The rows are grouped in 4 different ways at once. Each group adds its own fixed numbers to the row, and there is some noise. The rows also spread widely along 16 directions, which tell nothing about the answers.
In the rows, 128 means zero.
Some rows, each with its group in each grouping after it:
[156 115 172 141 128 118 122 114 140 105 115 147 109 178 179 137 188 114
 108 171 131  94 142 148  91 143 117 122 129 156 141 149 138 117 144 126
 142  96  97 109 114 114 146 169 138 129 183  78] : vobap j_78 (1) W
[111 131 130 126 138 128 129 147 144 137 133 121 129 118 162 133 114 145
 134 130 120 144 160 128 126 155 155 144 107  93  98  79 130 146 152  99
 133 115 123 154 111 122 108  76 131 110 115 131] : tozut j_233 (2) W
[124 133 140 136 129  99 144 106  78 139 140 129 106 123 174 120 111 137
 134 123 105 160 136 135 119 134 149  99 152  58 122  99 145 137 169 134
 117  99 144 164 167  78 125 126 102  84 123 122] : rov j_205 (0) T
[152 140 133 142 107 142 180 125 126 154 138  96 133 134 137  98 160 125
 172 129  91 124 157 148 150 138 102 125 141 118 104  90 132 120 127 129
 144  92 157 147 101  94 113 144 104 143 150 116] : vobap j_55 (4) P
[145 180  79 104 155 122 134  98  88 132  95 129 131 128 107 146 130 172
 100 134 127 163 135 138 139 198 128 160 158 148 118  85 156 125 136  61
 142  68 112 144 128 179 114  89  99 157  79 106] : kige j_319 (4) K
[ 81 163 154 180 128 194 132 141 127 119 155 125 108 134 160 123 119 131
 140 125 167 142 124 133 130 141 101 149 104 114 127 124 139 147 147 106
 118 153 106  90 131 117 137  74 152  92 126 130] : ziguf j_205 (3) T
[173 124 102  84 108  81 143 138 101 174  96 122  91 151 111 106 136 143
 129 151  83 148 142 133 131 145 179 118 153  99 111  70 116 133 139 137
 131 111 137 198 144 120 107 126 130 152 113  65] : ziguf j_17 (3) P
[167 118 116 163  99 167 171 109 136 176 118  96  90 144 134 123 143 112
 158  87 107 130 167 142 142 143 106 128 131 120  98  85 112 149 126 105
 108 115 149 163 103  87 112 120 120 164 134 128] : rov j_319 (0) K
[144 114 139 116 138 152 111 152 165 138  73 141 130 134 182 141 147  83
  91 164 115 104 169 190 126 143 123 176 126 159 111  99 120 119 137 139
 141 110  76 120 116 113 161 111 121 126 155 147] : tozut j_55 (1) B
[115 154 133 176 125 168 143 143 127 108 143 116 166 108 141 111 129 121
 134 159 137 104 190 143 106 138 100 133 133 107 146 143 153 132 131 141
 136 126 100 101  98 116 146 123 120 146 136 148] : kige j_233 (2) B
[120 136 124  80 114  70 105 153 105 126 114 156 126 132 105 120 118 161
 102 153 133 142 149 106  97 138 149 112 145  87 151 160 153 146 153 153
 115 170 139 116 128 150 126 124 116 162 131  79] : zus j_17 (2) K
[109 134 145 157 164 100  98 132 139 133  86 183 122  88 165 173 111 123
  99 193 135 126 164 147  82 152 135 137 103 104 152 152 107 123 151 126
 139  86  74 102 120 146 159 101 119 111 118 164] : zus j_78 (2) P
[104 152 136 125 103 145 145 171 158 134 168 100 150 134 109 109 138 142
 161 100 139 112 176  96 127 130  90 128 113  97 103 126 151 156 128 146
 111 179 169 102  68 124 108 105 109 170 163 125] : tozut j_17 (1) P
[134 103 142 163  95 158 154 179 166 155  98 115 119 104 136 119 131 110
 168 156 116 104 167 171 124 133 121 168 103  94 127  86 113 149 132 149
 137 123 112 150 114  99 132  78 132 139 138 150] : tozut j_319 (0) T
[138 110 150 134 113 114 140 163 123 114 119 112 134 140 131 112 153 120
 142 160 120  95 158 157  99 133 116 137 140  81 164 126 166 148 146 184
 130 118 127 144 136 102 138 118 114 138 164 104] : kige j_319 (3) T
[135 104 135 131 122 110 132 139 191 149 105 132  87 112 154 151 136 139
 153 102 109 124 140 125 138 132 145 156  88 128  90  95  93 150 146 106
 127 122 114 148  88 126 102  87 120 168 123 134] : tozut j_319 (0) K
[127 123 154 120 105 140 138 169 174 181 105 114 103  82 110 131 134  93
 166 133 113 107 185 159 122  99 101 134 104  79  95 104 100 142 111 204
 123 144 136 114  92  94 123 114  74 165 156 189] : vobap j_233 (1) W
[131 132 116 157 128 189 113 110 127 176 111 108  62 135 162 131 155  67
 132  70 134 160 119 165 157 124  64 159 101 154 109  80 120 144 139 105
 102 103 114 112 155 111 167  99 116 155 134 108] : kige j_78 (1) P
[ 83 189 122 165 149 147 117 104 121  77 186 139 104 133 151 155 107 162
  95  78 163 131 173  57 104 159 123 117 121 102 136 167 158 174 150  75
  86 151 106  82  91 140 113  81 140 136  87 163] : vobap j_233 (0) T
[103 180 117 152 139 191 145 140 131 101 138  87 170 116 132 111 172 144
 155 131 158 132 111 154 143 159  39 202 123 164 133  94 184 121 131  69
 151  93 113  87 124 156 152  86 111 169 148  70] : tozut j_233 (2) B
[124 111 164 189 118 130 155 108 169 151 100 137  88  92 168 140 150 136
 186 135 126 146  94 161 137 119 100 150  82 144 116 121  88 117 146  89
 146 100 105 122 121 119 138 127 115 160 138 101] : rov j_55 (2) K
[123 153 138 111 140 135 115 121 125 119 134 132  83 139 138 146 134 139
 108  90 135 131 135 111 132 138 127 142 133 123 125 128 140 146 138 120
 101 143 116 103 121 117 121 104 115 147 124 138] : ziguf j_233 (2) W
[153 128 139 144 123 126 137 106 127 164  78 169  80 127 129 162 123 137
 125 158 125 129 143 145 109 153 143 127 132 124 130 136  91 120 136 125
 120 112 111 127 116 115 122 119 120 125 127 159] : ziguf j_319 (0) T
[141 107 133 146 137 104 135 119 159 153  95 131  88 121 149 163 138 140
 152 133 104 127 151 130 111 157 136 147  94 109 114  86  98 144 147  99
 132  63 118 166 111 127 113  90 121 135 129 132] : tozut j_233 (2) T
[130 165 164  98 145 106 136 133 153 124 127 129 119 107 134 146 160 150
 150 146 115 103 132 135 128 129 122 136 139 132 100 126 130 107 113 162
 157 110 106 104  91 135 107 147  79 164 154 136] : kige j_319 (1) B
[124 152 106 131 142 160 123 127 152 166  98 134 148  92 150 144 109 128
 109 148 125 143 174 151 138 155 140 147 119 153  82  98 104 111 131  92
 140 130  90 113  86 137 131 108 111 150 104 164] : ziguf j_319 (2) K
[118 108  79 133 115  74 111 144 100 152 125 137  97 129 131 113  91 134
 116  98 104 165 170 106 126 138 160 106 106  66 138 113 125 178 173 115
  98 129 138 178 140 129 130  68 136 149  80 112] : ziguf j_78 (1) B
[134 139 149  94 118 140 126 165 146 141 128 108  94 161 124 130 153 137
 119 138 146 108 156 113  94 137 139 125 132  94 101 105 152 159 120 161
 115 165 126 139 113 107 119 126 134 136 166  97] : ziguf j_78 (1) K
[119 116 102 124 113  93 112 155 102 111 149 130 115 182 138 111 115 154
 102 104 141 154 168  80  97 156 157 105 125  67 154 127 173 194 179 109
  87 168 158 158 132 126 121  77 164 130 116  58] : tozut j_78 (3) P
[131 139  92 159  97 171  97 145 111 170 107 143  80 163 122 111 115  85
 108 129 138 152 173 127 127 153 119 128  91 146 142 118  97 167 134  97
 107 144 109 131 119 160 147  82 190 162 103  80] : kige j_17 (2) B
[113 152 163 155 125 176 147 152 116 144 129 119 114 116 129 128 132 106
 142 150 129 112 162 165 122 141  92 146 130  78 135 122 136 132 120 164
 125 113 127 103 120  96 129  93 110  97 146 188] : zus j_233 (1) W
[132 131 127  74 122  95 108 175 138 119  99 144 153 114 148 107 126 120
  89 170 103 116 168 164 138 132 166 151 145 126 121 107 142 128 148 156
 153 138  89 131 124 136 138 113 107 146 118 125] : vobap j_205 (4) K
[130 176 138 128 116 156 133 112  96 147 133 149 112 107 138 121 114 124
  96 155 141 153 177 126  89 122 149  81 169  85 116 145 141 122 123 163
 111 183 107  84 122  88 141 175 102 136 117 147] : vobap j_319 (0) W
[104 161 138 115 134 190 107 160 146 172 115 119 137  98 162 131 136 106
 124 160 164 150 133 167 121 133 101 155 109 139  85  86 134 117 134 123
 138 151  98  92 131 124 157 108 117 118 150 103] : ziguf j_319 (0) K
[102 123 170 156 113 141 107 147 157 144 106 188  59  82 178 144  95 101
 117 142 134 135 144 146 120  95 169 125 104 101 129 168  75 140 145 164
 113 192  65  84 123  99 141 107 141 125 103 186] : zus j_319 (0) B
[104 156 119  93 145  85  93 196 111 126 129 119 129 107 131 119 131 110
 110 136  97 115 161 136 147 150 122 178 108  82 141  78 151 156 142 152
 139  72 115 142 137 164 131  45 114 133 101 134] : tozut j_78 (0) W
[ 92 141 155 160 108 177 129 178 152 134 171 120 194 138 195  95 127 105
 153 153 149 112 175 145 139 144  97 126  90 134 101 121 135 124 156 114
 153 157 141 106  78 119 125 108 160  90 176 101] : rov j_78 (0) B
[111 143 112 157 112 151 125 174 126 136 126 142 167 114 106 123  89 136
 106 185 159 121 230 121  62 163 136 104 118  67 147 151 144 170 139 138
 117 171 120 120  81 137 140  90 142 136 110 149] : zus j_319 (4) W
[130 152 168  69 129 135 119 153 140 150  91 164 110 107 143 144 121 136
  99 190 149 136 139 156  96 131 169 128 158 102 101 119 129 120 128 176
 136 178  97 107 135 109 132 144 107 108 150 129] : zus j_17 (4) P
[149 117  85  86 120 115  99 141 148 220  68 138 109 132 118 142 114 103
 118 122 114 164 186 143 130 151 120 121  94 125  79  74  90 147 141 124
 118 121 158 151  98 149 118  90 106 154 131 117] : vobap j_78 (3) K
[169 142 115 132 123 158 169 105 114 185  80  99  86 117 119 133 156 118
 150 150 105 147 137 180 124 148 112 149 146 110 107  49 122 124 112 125
 138  67 116 166 149 103 135 123  97 148 128 113] : vobap j_319 (3) T
[113 184 150  69 136 139 116 161 145 124 116 139 129 105 124 137 127 158
 107 166 149 128 140 129 122 138 160 146 149 130  94 121 142 116 115 155
 150 181  87  87 104 146 108 130 108 153 128 125] : kige j_233 (2) K

New rows, each followed by its group in each grouping:
[128 164 149 164 111 146 162 131 165 148 133 116 118 123 118 134 155 161
 187 166 137 113 141 116 115 157 108 130  98 145 102 110  99 124 115  91
 162 110 119 128  70 154 100 131 145 170 149  86] : rov j_233 (2) T
[135 128 119 114  74 118 123 156 123 171  87 162 122 149 109 101 129 146
 138 198 153 169 133 135  97 142 139 106 112 134 131 141 119 128 152 117
 143 182 141 120 117 154 130 137 160 150 146  17] : vobap j_55 (0) K
[144 139 125 119 115 138 135 140 165 158  88 134 104 130 107 154 129 142
 132 143 137 112 172 127 109 153 133 132 115 131 100 110 109 144 119 135
 129 143 112 130  76 143 107 113 121 176 136 137] : kige j_78 (1) T
[134 118 139 171 125 180 139 115 148 129 128 117 109 140 153 144 130 125
 132 111 164 118 179 121  74 133 102 111 124  92 124 132 151 164 136 133
  92 152 126 122 101  79 142 133 121 142 164 133] : kige j_78 (2) B
[132 121 141 131 137 145 106 150 189 177 100 136  76 134 150 178 113  97
 118 127 126 100 212 120  97 149 148 124  80 106  79  94  78 170 121 148
 112 122 104 151  67 125 110  89 136 128 141 190] : kige j_78 (1) T
[108 150 146 105 139  93 133 141 110 128 113 147 118 120 124 144 121 171
 136 149 129 144 126 130 112 152 137 137 135  76 125 113 149 130 148 140
 133 108 138 125 136 131 113  94  93 102 132 134] : tozut j_205 (1) T
[116 155 134 173 143 146 129 125 130 115  93 167 112 111 132 155 114 163
 118 179 169 138 138 140  92 162 132 144 116 120 148 143 128 136 134 103
 140 126  74 105 117 155 134  92 141 130 104 127] : kige j_78 (3) B
[144 131 151 117 135 154 141 137 169 101 126 119 186 156 182 119 169 117
 115 131 100  70 156 174 180 151 104 173 149 205  99 132 138  78 142 111
 160 115 106  88  68 115 114 135 106 136 174 161] : ziguf j_233 (1) K
[106 158 137 140 135 150 114 129 107 112 138 138  99 131 173 116 140 118
 104 109 132 155 112 145 154 134 122 159 126 138 134 119 142 131 150 104
 124 137  93  87 149 127 147  94 131 131 103 110] : tozut j_319 (3) W
[128 157 116  98 121 154 115 128 128 192 109 143 107 121 140 131 105 118
 119 118 122 162 152 137 158 141 141 124 127 137  73 101  96 114 136 120
 124 157 134 110 106 120 104 108 111 120 119 153] : ziguf j_233 (0) K
[123 135 107 125 138 120 118 120 135 169  57 175 134  92  99 166  88 169
 127 161 171 184 141 147  92 156 117 127 115 112 124 129 118 127 155 113
 121 148 138 100 113 158 131  91  81 141 123 125] : kige j_205 (3) P
[139 106 134 125  99 141 129 140 134 153 113 141  99 150 163 116 124 116
 118 147 125 139 160 144 105 126 167 105 136 110 113 123 118 142 150 137
 118 174 111 146 124  91 132 135 154 128 141  95] : zus j_319 (1) B
[129 135 103  82 130 171  88 146 144 165  82 122 122 127 146 127 143  93
  87 132 154 159 131 172 123 135  97 169 120 164 101  81 143 138 145 109
 117 155  98 108 147 145 170 102 120 161 144  58] : zus j_17 (3) K
[135  90 117 176 147 154 131  79 142 156  89 123  87 126 151 179 135 116
 124  87 154 152 154 148  73 144  65 133 111  93 132 129 142 162 161  97
  73  90 145 128 133  86 164 102  84 132 156 145] : zus j_55 (1) K
[119 118 141  85 126 110 103 140 150 131 120 129 117 129 169 117 146 120
 122  91 118 149 113 144 148 105 119 145 119 140 102 104 141 131 166 137
 121 158 128 100 134 115 138 125  88 160 151  82] : tozut j_205 (3) W
[121 111 141 179 101 151 146 136 158 148 117 131 104 116 170 110 140 122
 162 158 128 150 125 159 133 129 136 141  87 137 115 106  98 125 151  87
 156 123  93 135 125 120 134 110 162 136 119  83] : vobap j_233 (2) K
[126 136 103 122 124 160 101 127 150 182  84 163  97 143 134 160  92 134
  94 146 161 170 176 115  88 168 151 114  99 135  96 122  97 154 145  81
 106 170 119 123  89 150 126  96 162 132 119 106] : zus j_55 (2) K
[125 126 141 132 145 117 115 133 165 153 138 106  96 139 178 140 163 116
 154 115 116 127 148 117 105 131 109 125  87 115  86  83 121 149 140 118
 132  87 124 150 106 121 127 124 124 141 163  76] : tozut j_78 (3) B
[114  88 132 159 114 112 120 131 115 141 131 144 105 155 170 124 112 123
 137 117 127 161 152 130 122 145 133 110  96  76 145 132 126 157 184 101
 108 117 163 150 139 103 124  78 148  82 130 113] : vobap j_233 (2) K
[114 115 129 124 129  90 101 151 156 142 120 142  85 112 170 133 120 128
 122 145 116 139 151 115 101 124 177 117  89 103 115 107 103 160 157 119
 134 130  82 161 124 138 131 105 159 154 108  76] : zus j_78 (2) B
[130 130  86  97 102 109 116 138  95 214  67 147 118  81  83 126  84 130
 133 152 139 197 162 142  78 122 112  94 134  52 129 120 129 147 150 168
  96 163 171 134 149 116 149 119  76 157 133  97] : zus j_55 (0) B
[ 98 131 111 103 111 124  95 174 162 135 127 143 138 120 133 130 103 139
 114  94 159 144 167 100 124 131 122 138  96 110 116 130 142 171 165 120
  98 207 143  97  93 143 126  72 123 170 129 111] : tozut j_78 (0) P
[133 131 149 185 124 130 170 110 126 125 121 145 133 115 162 121 129 157
 161 162 112 133 135 156 139 148 145 124 132 122 122 138 110  98 145 109
 159 105 109 125 101 114 105 131 120 116 115 144] : kige j_319 (3) K
[146 146 158  86 121 140 153 152 155 154 123  96  50 142 113 139 178 146
 169 105 119 116  95 132 157 135 127 169 127 126  89  64 123 142 106 143
 130 126 128 149 124 115  94  99 118 161 151  99] : ziguf j_319 (1) P
[133 146  91 136 111 140 111  92 140 186 111 127  64 116 142 127 131 118
 129  97 129 188 131 115 122 115 137 101 103 159  86  97  93 145 145  89
 111 158  96 121 123 145 140 143 128 214 101  51] : kige j_319 (3) T
[ 95 130 158 195 136 147 134 111 114 103 168 139 153 119 214 108 129 119
 132 138 133 141 135 148 128 133 113 119 115 116 133 147 139 113 175  91
 136 108 108 101 133  92 156 125 129  80 131 133] : ziguf j_17 (4) W
[145 140 114 153 114 140 142 121 109 191 115 129 103 140 102 137 122 108
 140 130 113 133 202 125 102 151 102  92 128  87 124 136 107 141 125 147
 100 111 163 128  89 110 122 122 108 140 140 162] : zus j_319 (1) P
[101 169 138 105 114 108 141 153 113 152 138 122 112  95 124 104 129 169
 179 136 130 172  85 127 156 130 130 137 114  99  99  91 137 121 141 127
 155 129 138 128 139 149  95 103 109 142 115  69] : kige j_78 (0) K
[134  91 116 127 129 115 104 146 147 179  82 139  96 111 180 140 123  77
 114 125 109 151 148 184 147 136 137 155  91 125 113  70  97 146 165 116
 125  97 104 163 155 121 159  70 123 132 116 119] : rov j_319 (1) P
[102 148 162 193 105 196 139 136 131 142 154 129 129 115 177  92 130  87
 156 136 140 130 150 158 139 103  88 114 114 123 119 149 116 116 133 154
 130 164 113  72 112  89 150 141 128 119 151 141] : kige j_17 (3) B
[127 159 185 181 105 206 146 146 170 117  96 170  67 136 141 146 148 137
 127 192 184 113 124 147  89 139 134 158 117 146 138 160 105 136 108 126
 137 186  58  66 107 118 146 130 171 126 142 130] : tozut j_55 (4) P
[155 130 139 169 103 197 152 140 157 172  81 127 141 119 124 123 144  99
 147 191 142 103 182 184  92 127  89 133 133 133 121 132 110 111 113 161
 137 149 109  99  94  91 154 151 116 147 176 142] : ziguf j_233 (3) B
[173 111 106 176 116  78 139 106  98 154  62 139  88 114 103 132 153 114
 126 174  96 127 157 170  91 148 107 132 133 107 178 136 115 132 139 127
 133  44  97 157 156 132 166 134 101 187 111 107] : rov j_233 (1) K
[119 137 101 110 109 147 127 135 121 140  95 143 129  95 134 112 102 135
 104 128 140 176 140 159 149 131 146 151 137 124 122 102 136 132 153 107
 124 177 103 107 141 126 138  93 112 165  90 119] : vobap j_233 (2) W
[156 122 132 168 106 161 120 100 134 180 123 132 124 155 180 113 157  71
 134 130 113 124 177 144 109 114  86  83 121 159 106 146 102 108 145 133
 117 126 135 101  95  83 157 195 122 145 185  99] : ziguf j_78 (0) B
[ 69 179 153 191 118 171 134 143 101 105 206 110 132 130 175  93 122 118
 144  97 151 135 149 108 143 127  86 116 110  91 137 150 157 152 153 120
 113 163 130  79 121 113 140 102 145 111 125 124] : rov j_78 (3) T
[110 163 135 135 122 125 148 154 130 143 178  84 143 103 170  87 157 115
 177 117  88 124 139 135 168 126 108 140 112 127  91  71 130 123 136 113
 164  92 123 148 111 127 116 118 120 156 131  80] : rov j_319 (0) B
[147 157 119 124 121 129 107 138 126 164  87 153 112 130 134 128 140 104
  93 190 115 131 178 149 103 145 147 124 133 145 118 127 105 119 120 142
 145 128  78 106 108 147 150 149 131 159 121 110] : tozut j_319 (3) K
[117 146 169 162  79 186 157 193 165 130 149 115  79 142  94 112 131 129
 160 136 155  84 184 108 107 122 133 124 105  76 123 137 122 184  96 187
 112 211 114 112  69 108  99 103 164 162 140 154] : kige j_78 (1) W
[134 138 108 142 117 184 116 153 193 166 136  78  95 162 141 125 169 102
 144 111 138 116 165 115 118 149 101 152  65 180  73  58 103 167 126  70
 130 128 101 153  76 156 125  89 180 186 142  44] : ziguf j_233 (3) W
[113 148 108 125 136 142  98 158 119 155 126 126 148 135 115 135 108 108
 104 129 149 123 214 115  87 150  87 115 118  82 131 138 148 163 139 155
  88 146 157 111  95 128 145  86 106 129 151 154] : ziguf j_17 (3) B
[113 150 105 157 112 150  89 136  84 160 130 153  96 146 131 118 108  83
  95 126 142 154 188 121  99 141 104  96 115 102 161 169 125 168 149 134
  89 149 127  99 127 133 165 102 145 135 113 125] : zus j_319 (4) B
[141 122 122 146 124 127 159 102 112 149 147 101 117 145 137 126 133 139
 156  68 102 145 167 118 132 141 100 111 137  76 111 107 146 147 149 123
  94 111 187 140 104  81 104 113  83 135 140 149] : tozut j_319 (3) W
[157 113 111 115 137 124 129  92 102 157  91 148 120 147 153 147 110 119
  96 117 104 141 176 148 122 161 133 117 159 110 124 119 125 125 152 119
 101  99 149 146 123  95 127 121 100 113 137 158] : zus j_17 (2) B
[128 154 130 151 109 142 170 166 111 123 118 117 133 118  72 118 130 169
 159 162 139 119 158 137 105 163 108 153 139  64 156 121 161 152 115 149
 129 132 143 128 108 130 111  82 110 148 120 141] : tozut j_319 (3) W
[119 161 158 182 131 130 117  92 135 150 115 174  71 129 148 158 137 120
 138 148 126 133 144 118 112 137 109 106  94 151 133 169  74 117 130 110
 132  99 101  76  92 145 133 142 133 137 130 145] : vobap j_205 (2) T
[140 108 109 129 127  61 125 143 137  87 126 141 146 144 126 127 133 144
 107 110  89  79 189 113 137 151 130 144 131 128 162 161 138 147 158 125
 118 105 124 142  80 144 117  92 113 183 119 153] : ziguf j_17 (1) B
[106 142 105 124 149 129 101 145 125 143 126 118 137 103 130 146 112 131
 103 128 167 152 179 118  67 143 106 120 118  64 126 109 171 177 155 130
  94 134 128 130 138 118 165  91  94 136 129 122] : ziguf j_78 (4) P
[124 129 136 136  92 160 124 160 177 144  75 155 109  98 129 118 140 129
 142 178 160 139 110 176 128 116 129 162  99 179 121 129 104 121 131 122
 159 193  59  87 115 157 151 120 142 204 130  67] : kige j_319 (1) B
[107 177 158  95 148 161  81 137 123 168 148 131  50 154 168 150 143  76
  97 100 132 142 155 119 133 137 122 125 102 119  82  97 109 147 119 142
 107 124 117  97 124 123 124  98 132  93 138 148] : vobap j_233 (1) W
[136 169 113 115 135 173 122 128 101 136  86 128  86 135 112 147 144 144
  99 160 179 157 116 153  95 173 117 171 141 130 142  82 161 156 120  89
 121 129  85 134 168 150 159  90 145 152 116  54] : rov j_319 (2) B
[104 140 168 152 114 153 143 156 148 164 134 128 174 113 161 110 142 121
 183 163 125 126 147 158 144 134  77 131  99 122  99 128 118  93 135 141
 161 119 160  83  84 115 122 134 101 105 185 136] : tozut j_78 (2) K
[130 121 111  91 112 125 121 147 116 169  78 151  95 140 133 126 124 129
 126 119 122 169  97 170 182 157 127 171 115 145 121  86 114 127 159  97
 132 128 137 134 151 151 118  60 131 129 117  90] : zus j_78 (1) P
[131 176  96  94 112 190 147 145 134 158  92 131 143  98  93 136  89 163
 102 144 182 163 168 138 110 158 143 144 162 108  91  93 150 145 122 115
 113 221 119 112 109 126 118  98 109 163 110 131] : rov j_233 (0) P
[110 133 145 167 106 182 129 143 151 135 138 129  72 138 192  97 139  97
 137 115 119 138 106 158 179 112 140 158  97 173 103  99  93 130 145  94
 141 152  66 118 133 115 141  98 177 131 108 102] : ziguf j_205 (1) B
[143 137 121 106 107 143 142 145 162 136 108 125 140 134 158 105 150 144
 134 144 117 137 121 150 160 140 150 161 128 177  92  79 125 111 141  91
 161 155  98 127 107 137 122 129 142 178 133  56] : tozut j_78 (2) P
[109 178 168 135 145 115 130 127 100 117 173 114 107 139 125 141 159 141
 141 113 147 112 152  94  89 141  75 105 128  68 135 149 169 152 125 159
 107 109 157  99 113 116 124 136  91 133 167 124] : rov j_78 (1) W
[ 99 160 143 166 110 150 149 155  67 147 159 127  95 131 141  99 104 119
 146 130 123 151 158 132 143 147 123 121 127  29 143 117 142 155 137 152
 112 112 159 136 150  91 112  70 139  59 102 175] : vobap j_78 (0) K
[127 144  98 111 126 182 140 147 154 170  93 119 130 103 156 126 102 136
 121 151 139 164 154 163 139 156 171 152 122 133  57  35 117 132 131  90
 151 151  83 164 116 131 117  88 141 137  99 111] : kige j_78 (1) B
[168 129  97 136 106 157 110 127 101 169  89 122 101 177 131 115 155  77
  89 146 130 137 174 160 105 162 106 129 134 146 142 104 135 159 138 106
 115 110 114 151 145 130 171 126 149 161 136  60] : rov j_319 (4) K
[145 104  97 114 110 128 146 121 149 114 141  84 128 154 167 103 154 145
 130  61 115 142 140 126 154 140 126 145 132 133  94  68 167 166 166  72
 117 128 141 174 122 106 115 105 120 175 125  64] : vobap j_78 (4) K
